The rows of a group lie close to one hidden flat surface of 11 dimensions, which passes through zero. Surfaces can cross.
In the rows, zero is written as 128.
Some rows, each with its group after it:
[138  94 130 139 123 151 153 165 115 154 112 141 118 122 149 108 101 160
 164 127  96 133 113] : lud
[134  96 158  94  88 131 166 134 117 146 141 110  76 131 147 128 111 120
 187 118 139 155 106] : Lirop
[149 140 101 131 130  98 123 138 147 160 186 132 120  97 125 166 112 150
 139 152 126  97 128] : mel
[111 112 133 112 174 107  87  80  94 130 146 176 131  99 120 147 138 152
 109 162 134 136 140] : vog
[144 166 138 162 106 116 128  91 154 106 140 138 115 125 168 102 143 181
 153 153 123 133 156] : mel
[119 168 138 115 135 132 130 101  85 126  92 107 168  77  67 125 144 124
 116 154 153 149 143] : vog
[ 98 121 159 103 133 102 126 120 137 134 106 141 120 150 123 133 129  97
 133 126 126 141 121] : kevez
[159 116 114 150 122 139 119 118  98 110 108 146 154 104 124 100 131 147
 147 149 123 164 125] : kevez
[119 122 133  95 164 129 123 167 104 145 102 122 178 105  83 152 110  92
 105 118 127 101 137] : kevez
[159 158  96 128  92  78 113 119 158 147 167 158 128 120 113 123 135 101
 155 194 121 155  99] : kevez
[131  96 175 138 161 157 110 148 109   4 130 131 155 130 157 147  91 152
 233  91 132 135 108] : lud
[ 88 141 129 183 128  66  99 149 129 160  78 148 205  85 123 163 150 161
 120 174 126 127 143] : lud
[113 118 125 143 121 178 121 165 146 128 132 129 151 141 152 108 138 100
 138 128 115 116 127] : mel
[135 104  91 172  69 107 146 150 107 140 139 104 167  80 117 152 147 127
 148 137 177 133 105] : vog
[102 116 157 125 138 175  97  43 151  90 152 180 118 135 181  86 159 135
 197 189 117 174 148] : vog
[104 158 133 179 158 127 116  89 158  86 165 133 150  94 153 160 134 200
 165 141 138  96 164] : lud
[104 102 135 130  99 143 153 144 140 150 172  99 133 103 166 143 131 115
 150 111 162  92 155] : lud
[150 127  93 126 115 152 117 182 146 133 175 143 113 152 128 124 122  98
 125 140 103 120  81] : lud
[ 94 158 147 160 121 157 123 153 115 133 119 153 151  96 132 122 136 178
 176 187 100 141 109] : mel
[108 101 136 145 113 125 126 113 161 146 102 128 114 171 173 115 146 121
 134 118 120 148 139] : vog
[122 133 133 112 107  56 139 117 163 210 134 120  89 138 140 155 126 128
 103 136 129 120 151] : kevez
[145 168 122 147 122 149 120 156 123 100 162 115 114 117 125 146 132 168
 141 139 120 122 112] : Lirop
[148 174 104 123 109 152 117 102 123 121 156 134 134 103  97 105 155 122
 133 187 131 152 118] : Lirop
[180 100 157 102 150 104 136 128 135 143 106 155 128 115 165 104  85 158
 212 145  84 145 167] : vog
[ 90 117 153 132 174 164 121 153 136  72  98 116 140 171 131 149 112 125
 137  72 115 117 114] : kevez
[118 144 144 122 118 132  85 180 165 144 147 131 167 123 157 142 154  78
 166 175 110 124 144] : kevez
[132 138 155  69 112 130 160 167 110 139 176 156  45 168 123 104  97 107
 101 105 114  96  81] : vog
[138 163 108 109 101 158 146 138 125 163 126 101 145 113  95  89 149  82
  72 140 141 121 140] : kevez
[143  90 114 105 120 110 129 102 137 156 163 140 107 120 145 131 122 108
 143 141 139 136 137] : Lirop
[121  71 113 156 147 169 136 138 121 113  98 126 147 149 144 112 115 130
 121  82 119 120 125] : kevez
[114 148 103  84 157 132 121 115 145 164 142 117 151 124  79 133 138  54
  43 125 146  87 153] : kevez
[130 144 120  99  96 155 124 137  73 184 129  97 136  59  92 135 166 118
 118 183 152 168 126] : Lirop
[162 130 109 133 147 121 115 140 150 139 130 107 112 139 142 142 119 146
 109 110 111 119 146] : Lirop
[140 120 142 114 154  76 126 103 134 118 128 131  84 148 134 164  94 170
 154 107 117 132 127] : Lirop
[138  79 117 151 153 110 101 109 133 141  87 155 143 139 155 123 131 146
 127 130 102 153 148] : vog
[ 96 121 120 160 106 177 110 147 137  98 190 131 123 127 164 145 157 132
 140 133 145 116 106] : Lirop
[173  98  86 123 140  70 112 127 155 211 127 165 148 106 134 125 112 118
 126 175  98 126 160] : mel
[ 94 182 125 103 135 120 129  98 141 148 114 134  99 160  72 129 139 110
  91 152 108 152  91] : mel
[131  86 140 114 147 123 139 108  97 137  93 155  52 177 135 116 102 180
 126 102  90 173  81] : lud
[111  72 122 121 100 124 125  90 122 150 111 158 110 157 144  92 155  84
 115 138 135 177 110] : mel
[103 101 165 114 116 150 130 154 101 166  95 118 160  92 149 118 148 114
 132 137 134 134 166] : vog
[ 82 110 165 129 113 143 131 123  84 123 111 119 121 117 141 132 150 147
 121 116 155 142 133] : kevez
[106 151 172 148 130 162 127 145 103  74 138 105 145 103 149 137 141 163
 137 108 155  97 158] : mel
[136  98 163 109 136  99 115  88  93  98 149 166  79 133 150 124 116 162
 151 129 138 160 121] : vog
[150 102 106 124 145 112 125  98 172 107 175 173 142 130 145 117  99 109
 179 145 118 103 132] : Lirop
[159 111 112 130 151 170 113 144 122 120  93 105 152 130 128 108 129 117
 116 110 116 141 151] : Lirop
[132 122 127 135 125 112 125 103 147  97 184 134  91 143 153 146 123 142
 145 118 145 115 119] : mel
[156 141  94 160 136 139 125 170 151 132  95 107 164 135 115 119 119 132
 121 117  99 119 126] : kevez
[127 128 135 145 130 101 122 120  92 113 119 180 165 104 125  99 129 138
 103 146 142 110 140] : Lirop
[154 112 128 132 134 135 122 132 122  85 115 140  95 182 139 102 121 124
 113  85 116 137 105] : vog
[134 151 117  98 124 126 138 107 137 152 142 127 133 116  94 114 131  83
 110 146 138 124 138] : Lirop
[138 126 120 121 120 181 111 133 127  94 118 106 167 135 121  94 157  58
 109 118 146 137 143] : lud
[121 132 141 138 128 120 129  79 143 107 128 125 120 134 142 124 135 139
 144 123 143 134 148] : lud
[117 124 108 136 166 190 122 129 138 121 148 101 116 135 139 141 126 152
  92  95 121  95 140] : lud
[145 112 159 129  86 114 146 141 140 100 147  90  82 146 175 148 127 137
 162  83 154 127 133] : vog
[118 197 115 165 127 125 123 184 159 143 129  90 125 130 113 175 127 178
 123 140  97 111 110] : Lirop
[ 81 144 185 133 137 181 123 156  95  69 142 110 158 104 148 135 144 135
 130 104 158  89 152] : mel
[ 94 130 139 147 126 113 127 141 100 116 170 116 108  97 120 196 124 184
 142 132 155 113  90] : mel
[116 161 150 116 100 121 140 115  80 124 102 155 129 112  85  88 143 131
 136 171 130 174  97] : lud
[156 121 106  82 181 144  93  98  55 137 139 134 147  71  74 139 136 120
  59 144 154 128 155] : lud
[145 118 111 140 145 130 125 143 143 139 103 120 143 135 138 125 120 138
 120 112 109 118 143] : kevez
[100 139 133 153 121 114 108 132 153  95 162 138 122 146 143 160 135 135
 147 134 131 118 100] : lud
[147 170 176  75 168 158 134 108 137 113 114 145 113 135 128  82 104 128
 168 147  83 138 159] : vog
[104 101 151 129 127 131 122 136  96 149  93 157 153 110 131 112 133 132
 145 153 119 152 125] : mel
[156 147  88 160  92 168 150 173 108 117 141  71 148  96 105 130 135 140
 125 107 149 116 113] : mel

New rows, each followed by its group:
[132  95 131 135  92  93 163 156 150 192  98 140 101 158 159 114 111 131
 154 126  98 142 111] : lud
[149 150 140 100 163 112 126 151 148 161 147 117 152  78 130 157  98 150
 175 152 109  91 181] : vog
[114 135 133 124 122 131 131 132 100 134 128 143 107 127 110 124 134 138
 115 141 127 139  97] : lud
[154 112 116 153 100 111 109 109 114 134 146 150  95 124 169 114 149 170
 125 149 129 160 130] : Lirop
[ 90  99 125 129 129  99 121 132 126 178 124 114 131 105 125 189 134 139
 143 147 131 141 122] : Lirop
[150 127 145 106 119 159 155 147 115 126  81  95 117 154 126  82 122 101
 103  81 123 135 138] : Lirop
[170 143 117  92 142 193 109 144  96 114 158  64 106  98 111 152 135 136
 131 118 139 146 134] : Lirop
[147 201 130 130  97 126 126 126 121 133 115 105 127 112 102 111 158 138
 114 163 130 156 128] : kevez
[113  87 119 165 124 124 131 100 155 131  96 128 104 175 171 116 136 145
 112  96 119 143 126] : kevez
[147 123  90 113 144 180 104 169 111 118 203 132 125 111 120 141 121 119
 113 137 127  97 101] : lud
[112 163 109 124 110 125 141 143 133 184 152 122 114 116 109 129 141 126
  82 150 129 106 125] : lud
[143 151 118 126 109  69 150 145 153 191 104 136 112 139 116 126 117 131
 118 147 102 129 124] : lud
[169  68 129 104 148 202 119 121 102  77 127 117 131 129 152  93 118 107
 170  94 127 155 141] : Lirop
[154  83 115 116 111 117 116 102 107 175 127 130 105 107 154 123 145 127
 122 146 139 167 148] : Lirop
[137  69  98 140  94 107 122  73 102 148 101 137 116 137 133 103 161 112
  95 131 157 189 120] : mel
[122 124 145 130 121 126 148 132 153 130 115  88 160 115 144 133 129 110
 143 100 149 106 176] : lud
[172 127 130 107 171 125 116 148 132 127 118 134 126 135 131 126  94 137
 126 108  96 110 152] : vog
[158 101 107 106 117 119 131 151  79 167 176 166 144  69 115 124 119 117
 127 166 140 112 125] : vog
[118 109 148 120 167 118 122 142  92 126  81 133 143 119 119 142 114 151
 114 109 121 129 139] : vog
[121 162 117 122  80 203 129 172 105 169 118  58 123 104 105 132 171 118
 118 152 133 168 111] : Lirop
[103 108 131 156 104 144 127 163 130 138 139 126 135 135 162 128 148 126
 102 111 136 105 133] : Lirop
[147 137 126 107 136 170 130 167  83 119 167 129 148  77 103 131 107 137
 149 145 131 105 115] : lud
[127 118 118 156  99  86 152 159 110 155  92 126 130 129 112 139 116 146
 137 127 125 147  91] : kevez
[ 89 171 167 148  94 131 157 140 133 133  55  94 192 109 111 104 154 108
 129 132 146 129 166] : lud
[ 97 173 148 135 132 129 131 115 135 111 104  94 114 151 111 136 146 135
  79  95 143 119 138] : mel
[149 111 148 122 151 143 168 125 120 137  93 108 140 100 142 116  91 169
 167 100 119 116 176] : lud
[165 164  90 118 161 130 126 134 126 167 154 133 126  93  93 131 103 163
  98 156 102  99 132] : lud
[158 153 139 108 165 125 115  95  92  89  90 124 124 130  94 108 124 143
  84 108 130 143 148] : Lirop
[114 121 125 126 130 175 136 148 149  91 173 135 155 126 129 119 121  82
 160 122 137  89 117] : Lirop
[ 89 110 119 170 152  83  90  87 141 114 127 163 130 150 155 151 152 155
  73 118 136 117 141] : Lirop
[123 115 131 121 159 128 134 208 106 152  97 137  92 163 110 159  91 163
 114  96  73 123  66] : lud
[145 130 118 140 114  93 135  67 135 121  90 123  95 166 127 106 135 144
 109 115 131 172 128] : mel
[127 112 135  92 119  66 147 106  98 180 130 154 135  96 107 117 119  96
  86 139 161 106 157] : Lirop
[102 147 118 176 134 145 127 187 158 112 115 145 200 131 130 119 124 122
 133 134 103  81 123] : Lirop
[126 121 131 102 129 115 117 175  91 151 146 127 145  95  98 165 127 100
 100 132 147 112 118] : lud
[122 142 127 167 164 155  89 101 155  75  71 114 144 175 138 116 155 145
 101 105 100 158 140] : kevez
[112 110 140 109 111  68 155 156  99 206 119 147 158  73 108 146 112 113
 114 154 146 100 141] : Lirop
[ 86 150 105 154 126 131 112 120 161 151 115 121 159 143 112 130 162  93
  59 138 132 109 134] : Lirop
[153 202 132 114  79  95 183 100 136 170  89 147 101 127  84  59 118 134
 139 180 102 163 116] : lud
[ 94 121 176  83 156 125 161 105 139  98  73  95 104 182 101 138  99  94
 137  61 128 139 118] : Lirop
[ 52 146 189 109  92 124 164 157 107 155 133  90  80 133 130 172 143 135
 105  94 161 104 115] : kevez
[152  67 114 122 152 156 121 171 117 153  96 113 173 105 144 130 114 107
 141 112 117 127 161] : Lirop
[ 94 111 114 129 129 135 122 146 151 166 152 102 141 119 134 177 140 109
 126 127 137 113 130] : Lirop
[ 71  99 134 150 100  83 145 155 121 139 119 131 112 151 119 179 118 127
 136 110 141 130  65] : kevez
[118  85 123 170 110 128 129  96 138 154 119 153 145 104 177 107 142 163
 156 157 129 139 158] : lud
[153 124  64 180 109  75 128 154 155 148 116  80 153 125 114 181 131 128
  80  94 152 108 127] : vog
[ 66 139 177 127  93 136 148 101 122 132 128 120 131 102 132 142 151 134
 179 158 156 152 128] : vog
[ 74 116 135 135 126 179 113 126 111 137 118 142 159 120 127 109 165 104
 100 149 135 139 126] : vog
[134  91 120 146 151 148 101 114 153 106 141 158 129 148 175 119 125 146
 161 135 100 134 137] : vog
[131 136 112 122 140 132 112 127 108 122 130 121 139 117 108 135 140 118
  74 120 145 117 133] : vog
[161 131  96 137 143  78 103 117 152 132 147 156 142 120 120 147 111 131
 151 164 112 135 121] : kevez
[179  63 103 121 143 140 140 162 111 183  88 145 129 126 143  93  91 144
 141 121  76 146 128] : lud
[108 161 147 144  88 117 180 152 161 178  79 113 110 150 130 101 124 140
 137 122 100 125 126] : lud
[125 122 134 149 135  73 151 153 183 142 117 144 116 160 151 152  80 148
 172 115  95 100 117] : Lirop
[111 157 118  91  94 131 146 101 102 154 151 128 124 114  69 109 156  69
  65 150 172 129 110] : kevez
[133 182 120 140 138 110 133 129 181 105 182 104  92 146 133 165 114 150
 126 111 126  83 130] : mel
[144 132 130 101 107 161 157 115  95 114 186 136 111  93 117 102 119 121
 146 138 161 116 121] : kevez
[132 128 125 114 149 137 135 133 125 138 117 118 112 137 118 134 115 142
 105 103 117 122 132] : lud
[163 139 133 125 137 153 138 158 119  84 139 131 142 127 134  98 103 128
 134 105 119  95 132] : Lirop
[124 145 143 127 160 125 126  93 152 129  83 143 128 149 122 102 122 140
 148 139  92 156 138] : vog
[ 77  69 152 142 170 104 110 109 105 122  85 151 163 122 129 168 120 146
 150 121 130 143 124] : Lirop
[127 133 135 116 128  78 102 108  95 118 144 172 112 118 106 148 130 140
 131 166 135 158  90] : lud
[104  94 131 137 108 110 142 123 125 181 117 130 117 119 153 134 136 142
 117 129 136 128 140] : lud
[118 120 152 130 108  75 131 142 179 202  88 109 102 161 176 142 137 132
 125 126 102 133 166] : kevez
[105 106 131 148 150 148 124 119 122 127  77 122 120 157 141 128 131 158
 106  98 109 145 125] : lud
[132 130 128 122 189 156 121 122 110 116 124 107 133 110 113 150 107 169
 103 100 119 103 151] : lud
[143 156 109 107 101 154 151 126 149 166 156 106 120 125 119  92 140  87
  85 128 138 102 150] : kevez
[ 95  96 141 153 194 190 118 153 102  95 102 110 142 122 141 163 110 194
 124  81 110 105 133] : lud
[154 164 122 103 175 147 117 102 116 113 113 115 142 113  93 112 122 128
  85 121 129 119 163] : kevez
[ 86 108 125 158  96 142 150 128 119 126 103 116 113 167 125 114 143 113
 100  97 143 145  84] : kevez
[110 113 138 120 165 125 117 140 100 118 108 135 138 120 105 161 111 145
 137 119 118 134 108] : mel
[148 169 135  98 110 118 143 103 137 137 138 114 106 122 114 105 131 109
 127 140 136 132 147] : vog
[116  94 144 135 146 130 136 156  95 144  59 132 125 149 129 124 112 158
 131 106  99 153 110] : lud
[160 135 100 131 133 121 120 122 131 131 163 147 128 106 121 129 115 143
 156 160 117 129 117] : mel
[136 126 140 104 134 136 158  86 101 137 105 145  56 155 118  96 110 172
 119 115 105 162 102] : lud
[105 146 147  89  82 110 166 121 126 136 167 139  85 140 103 126 124  85
 137 135 155 126  87] : kevez
